There are 5 ways to turn a row about zero (a turn may also mirror it). The second row of each pair is the first, turned, with some noise. The first 45 pairs use one turn. New pairs use 3 turns, one after the other, and a turn may come again.
In the rows, zero is written as 128.
Known pairs, each followed by its turns in order:
[129 140 141 107 112 101 132 126]
[128 148 130 127 104 145 139 115] -> fefup

[148 141 141  81 128 108  79 148]
[109 160 169 142  78 116 133 118] -> Dip

[134 172 136 136 115 171 162 144]
[144  74 102 157 147 123 131 149] -> sizu

[128 116 148 143 131  92 166 134]
[115 102 139 160 125 106 111 159] -> geles

[131 190 116  84 189 152 154 142]
[183  94 168 143 172 150 102 173] -> sizu

[154 137 118 131 152 138  97 111]
[142 122 125 127 138 133 170 153] -> vipez

[130  96 120 167 126 134 131 180]
[103  68 140 143 140 131 106 113] -> fefup

[120  86 170 133 110 111 167 116]
[121 136 103 168 161 158 164 148] -> Dip

[140 124 140 133 187 127 104 143]
[ 95 102 124 138 133 181 139 121] -> geles

[102  88 108  89 106 132 138  67]
[127 169 109 111 153  97 157 191] -> Dip

[132  75  77 174 158 184 154 160]
[194  86  98 136 113 183  76 116] -> geles

[150 189  89  84 128 132 151 140]
[116 167  98 179 120 158 146 171] -> fefup

[123 182 125 106 142 105 168 155]
[ 77 102 109 100  96  93 114 136] -> geles

[134  99 170  97 167  98 145 146]
[159 104 140  92  94 178 120 134] -> fefup

[151 116 174 158 120 122  76 155]
[162 122 100  92  98  90 160 109] -> vipez

[120 136 148  98 120 128 184  99]
[125 136  97 128 121  91 133 182] -> geles

[ 91  98 108 123 162 161 111  95]
[164 141 145 135 116 150 101  70] -> sizu

[103 100  96 147 166 169 140  99]
[133 117 145 106 172  94 112 177] -> fefup

[163 123 120 104 137  71 177 166]
[114 100 146 145  67 181 152 152] -> fefup

[149 113 144 143 136 118 147 129]
[109 120 116 133 136 158 134 124] -> Dip

[ 79 119  74  98 128  74 139 142]
[166 134 173  78  77 121 154 137] -> sizu

[146 165  97 121 127 146 199 114]
[135 110  90  75 126  97  96 167] -> geles

[151 138 130 131  82 121 104 141]
[110 132 107 154 104 115 128  89] -> fefup

[ 86 125 119  77  87  81 104 134]
[148 198 173 149 141 105 135 141] -> Dip

[ 89  95  97 131 107 184 108 152]
[186 151 105 135  98 144 122  78] -> geles

[126 101 123 167 106  79 148 135]
[113 150 124 137 186 155 129 103] -> Dip

[141  83  98 153 103 129 126 109]
[106 132 110 117  84 112 103 101] -> sizu

[133 133 154 110 126 116 105  93]
[103 146 158 146 143 124 137 111] -> sizu

[156 154 149 129  57 134 150 163]
[132 140 108  81  71 158  89 130] -> vipez

[126  90 104 182 106 122  74 137]
[112 160  86  80 120 100 118  80] -> sizu

[159 142  89 111 122 161  60  86]
[164  98 124 128 147 186 191 141] -> vipez

[157 146 141  99 103 132  93 108]
[146 129 120 127  93 167 164 123] -> vipez

[ 95  90 151 104  89 138 158 112]
[114 112 131 153  80 159 168 105] -> sizu

[154  95  92 128 119 162 150 141]
[106  89 146  94 154 123 149 144] -> Dip

[119 156 122  86 176 130  77 119]
[ 72 162 111 106 127 171 151 108] -> geles

[177 168 100 138  87 142 206 144]
[130 128 153 230 102 126 156 155] -> fefup

[129 148 115 131  61  60 175  98]
[ 77 108  76 162  82 166  78 137] -> vipez

[104 170 111 145 102 107 120 110]
[142 122 140 128 131  69 152 122] -> sizu

[200 113  84 120 164 123 127  90]
[134 104  90 120  92  89 159 193] -> fefup

[ 91 147  89  86 150  91 133 130]
[ 75 165 113 119  96 127  90 125] -> geles

[148 122  93 177 123 118 178 141]
[115 125  96 116 149 116  77 176] -> vipez

[ 98 117 126  94 142  63  99 123]
[111 197 146 156 128 123  97 146] -> Dip

[146 119  98 107  83 173 165  88]
[136 155 111 131 154 207  99 132] -> vipez

[ 84 169 137  98 123 155 143 120]
[192 126 129 135 109 117 124 155] -> Dip

[154  93 120  90 111 161  82  78]
[183 138 114 156 149 181 169 107] -> vipez

New pairs. What belongs after each?
[177 124 184 149 107 105  94  79]
[109 127 179  85 173 180 126  97] -> sizu Dip geles

[129 137 107 143 153 175 106 115]
[139 126 116  76 142 126 129 163] -> geles fefup sizu

[180 136 179 164 121  77 142 142]
[199 129 101 166 138 158 124  91] -> sizu fefup sizu

[155 168 156 184 105 104 106  84]
[124 155 135 116 177 191 120 177] -> vipez Dip sizu

[141 109 159 129  80 182 164 125]
[172  91 113  75 121 154 102 111] -> Dip sizu vipez

[134 137  96 131 137 140 123 117]
[124 118 147 146 114 112 140 137] -> sizu vipez fefup

[133 148 201  81 133 139 109 122]
[ 61 104 138 163 121 128 173 133] -> fefup fefup fefup

[108 100 142 157 136  83 145 154]
[144  91 106 133 158 104 107  91] -> sizu fefup geles

[104 129  82  89 201 173 169 122]
[ 90 120 189 140  96 110 192 175] -> fefup vipez geles

[117 162 147 137  88 232 133 151]
[162  58 132 102 135 147 114  42] -> geles vipez geles

[ 99 150 132  82 103  92 148 126]
[109 106 137 135  95  93 114 172] -> geles sizu geles

[162 130 106 121  83 136 157 131]
[165 141 120  82  99 131 135 145] -> Dip fefup vipez

[133 140 132 119 133 126 113 133]
[134 128 118 126 136 145 121 123] -> fefup vipez sizu

[ 73 106 145 153 109 127  83 130]
[128  89 129 149 144  90  70 125] -> Dip vipez vipez

[117 102 104 116 150 181 114 150]
[124 143 183 135 167 122 106 136] -> Dip vipez geles

[103 175 140 129 163  76 144 117]
[ 88 120  94 110 128 109 177  91] -> fefup vipez geles

[134  96 137 199  70 105 130 127]
[ 95 171 159 128 189  79 117 137] -> geles Dip fefup

[153 121 153  90  93 109  81 153]
[111  97 115 170 119  73 110 152] -> Dip geles vipez

[168 137 148 115 148 135 136 150]
[143 137  88 119 132 111 150 112] -> geles vipez fefup

[172  92 160 135 176 170 153 111]
[ 98 162 151  69 121 150  77 140] -> vipez geles fefup

[107 129 162 158  52  88 129 100]
[131  51 108 143  95  81 149 125] -> sizu geles vipez

[ 92 108 135 181  91 123  95 108]
[140  94 129  84 172 156 103 158] -> geles geles fefup

[128 162 126 163 137 114  70 155]
[130 120 180  93 160 127  97 100] -> geles Dip Dip

[119  90 133 141 170 152 176 135]
[132 197 140 105 111 152 123 123] -> geles sizu geles

[143 130 174 112 113 158 140 102]
[129 122 129  84 172 133 121  98] -> Dip vipez sizu

[139 153 167  73 143  84 104 157]
[164 162 138  78 162 113 117 176] -> sizu sizu vipez

[149  65 186 190 168 151 140 144]
[143 121 146 182 211  88  99  90] -> geles Dip vipez

[123  85 116 136  72 115 115  96]
[ 97 157 133  85 104 166 115 154] -> vipez Dip fefup

[185 114 108 173 109 182 154 112]
[ 71  86  94 151 146 137 153  81] -> Dip sizu sizu

[ 72 170  75 140 165 136 134 107]
[156  87  75 111 108 184 152 120] -> fefup fefup geles

[170 134 109 105 183 121 120  95]
[125 158 158 141 123 102 192 114] -> fefup geles Dip

[114 133 118 135 100 112 151  85]
[132 127 109 137 104 106  84 110] -> geles vipez vipez

[ 89 150 143 127 136  83 185 138]
[102 100 120 112 120 124 155 199] -> Dip geles Dip

[104 139 134 157 155 145 128  99]
[107 128 107 149 119 169 146 134] -> sizu geles geles

[ 90 135 121  80 124 122 132 151]
[154 134 131 166 137  88 157 131] -> geles fefup sizu

[148 115 147 119 130 180 106 104]
[150 144 159 131 157 133 175 129] -> Dip sizu Dip

[123 114 137 159  78  98 131  98]
[130 122 177 151 145 143 159  95] -> fefup sizu fefup

[152  80 100 132 107 151 167  85]
[126 110 139 200 152  93 150 140] -> fefup geles geles

[ 71 115 120 165  90 180 151 130]
[104 124 161 130 150 168  88  64] -> Dip vipez Dip

[163 157  81 124 126 139 163 160]
[111 149  68 126 116 104 122  88] -> vipez Dip vipez

[ 89 139 127  42 137 114 112 138]
[115 159 196 106 115  79 146 151] -> geles geles sizu

[121 123 139  99 153 130 109  86]
[114 146 162 132 140 154 136 163] -> Dip sizu Dip

[162 132  75 106 170 118 141 126]
[162 157  87 148 163 141 150 100] -> sizu Dip Dip

[ 70 172 101 176 130  94 112 151]
[150 103 170 145 166 114 138  54] -> sizu vipez Dip

[ 95 106 197 153 180 103 175  66]
[182  99  76 136 195 141 184  82] -> geles geles vipez

[116 124 137 115  93 113 135 135]
[127 120 167 124 124 120 114 116] -> sizu geles geles

[154  66 137  89 145 126  79 130]
[ 85  99 127 162  64 124 150 104] -> sizu Dip fefup

[113 119 162  91 117 155 171 127]
[ 85 128 138 136  84 152  94 119] -> geles sizu fefup

[ 58 123  90 142 132 121 104 116]
[143 144  90 118 131 197 150 129] -> Dip sizu fefup

[128 106  94 144 126 143 141 117]
[135 118 144 161 124 112 121 102] -> Dip Dip Dip

[102 132 138  94 110 190 110 145]
[161 123 137 144 156 167 129  74] -> geles fefup Dip

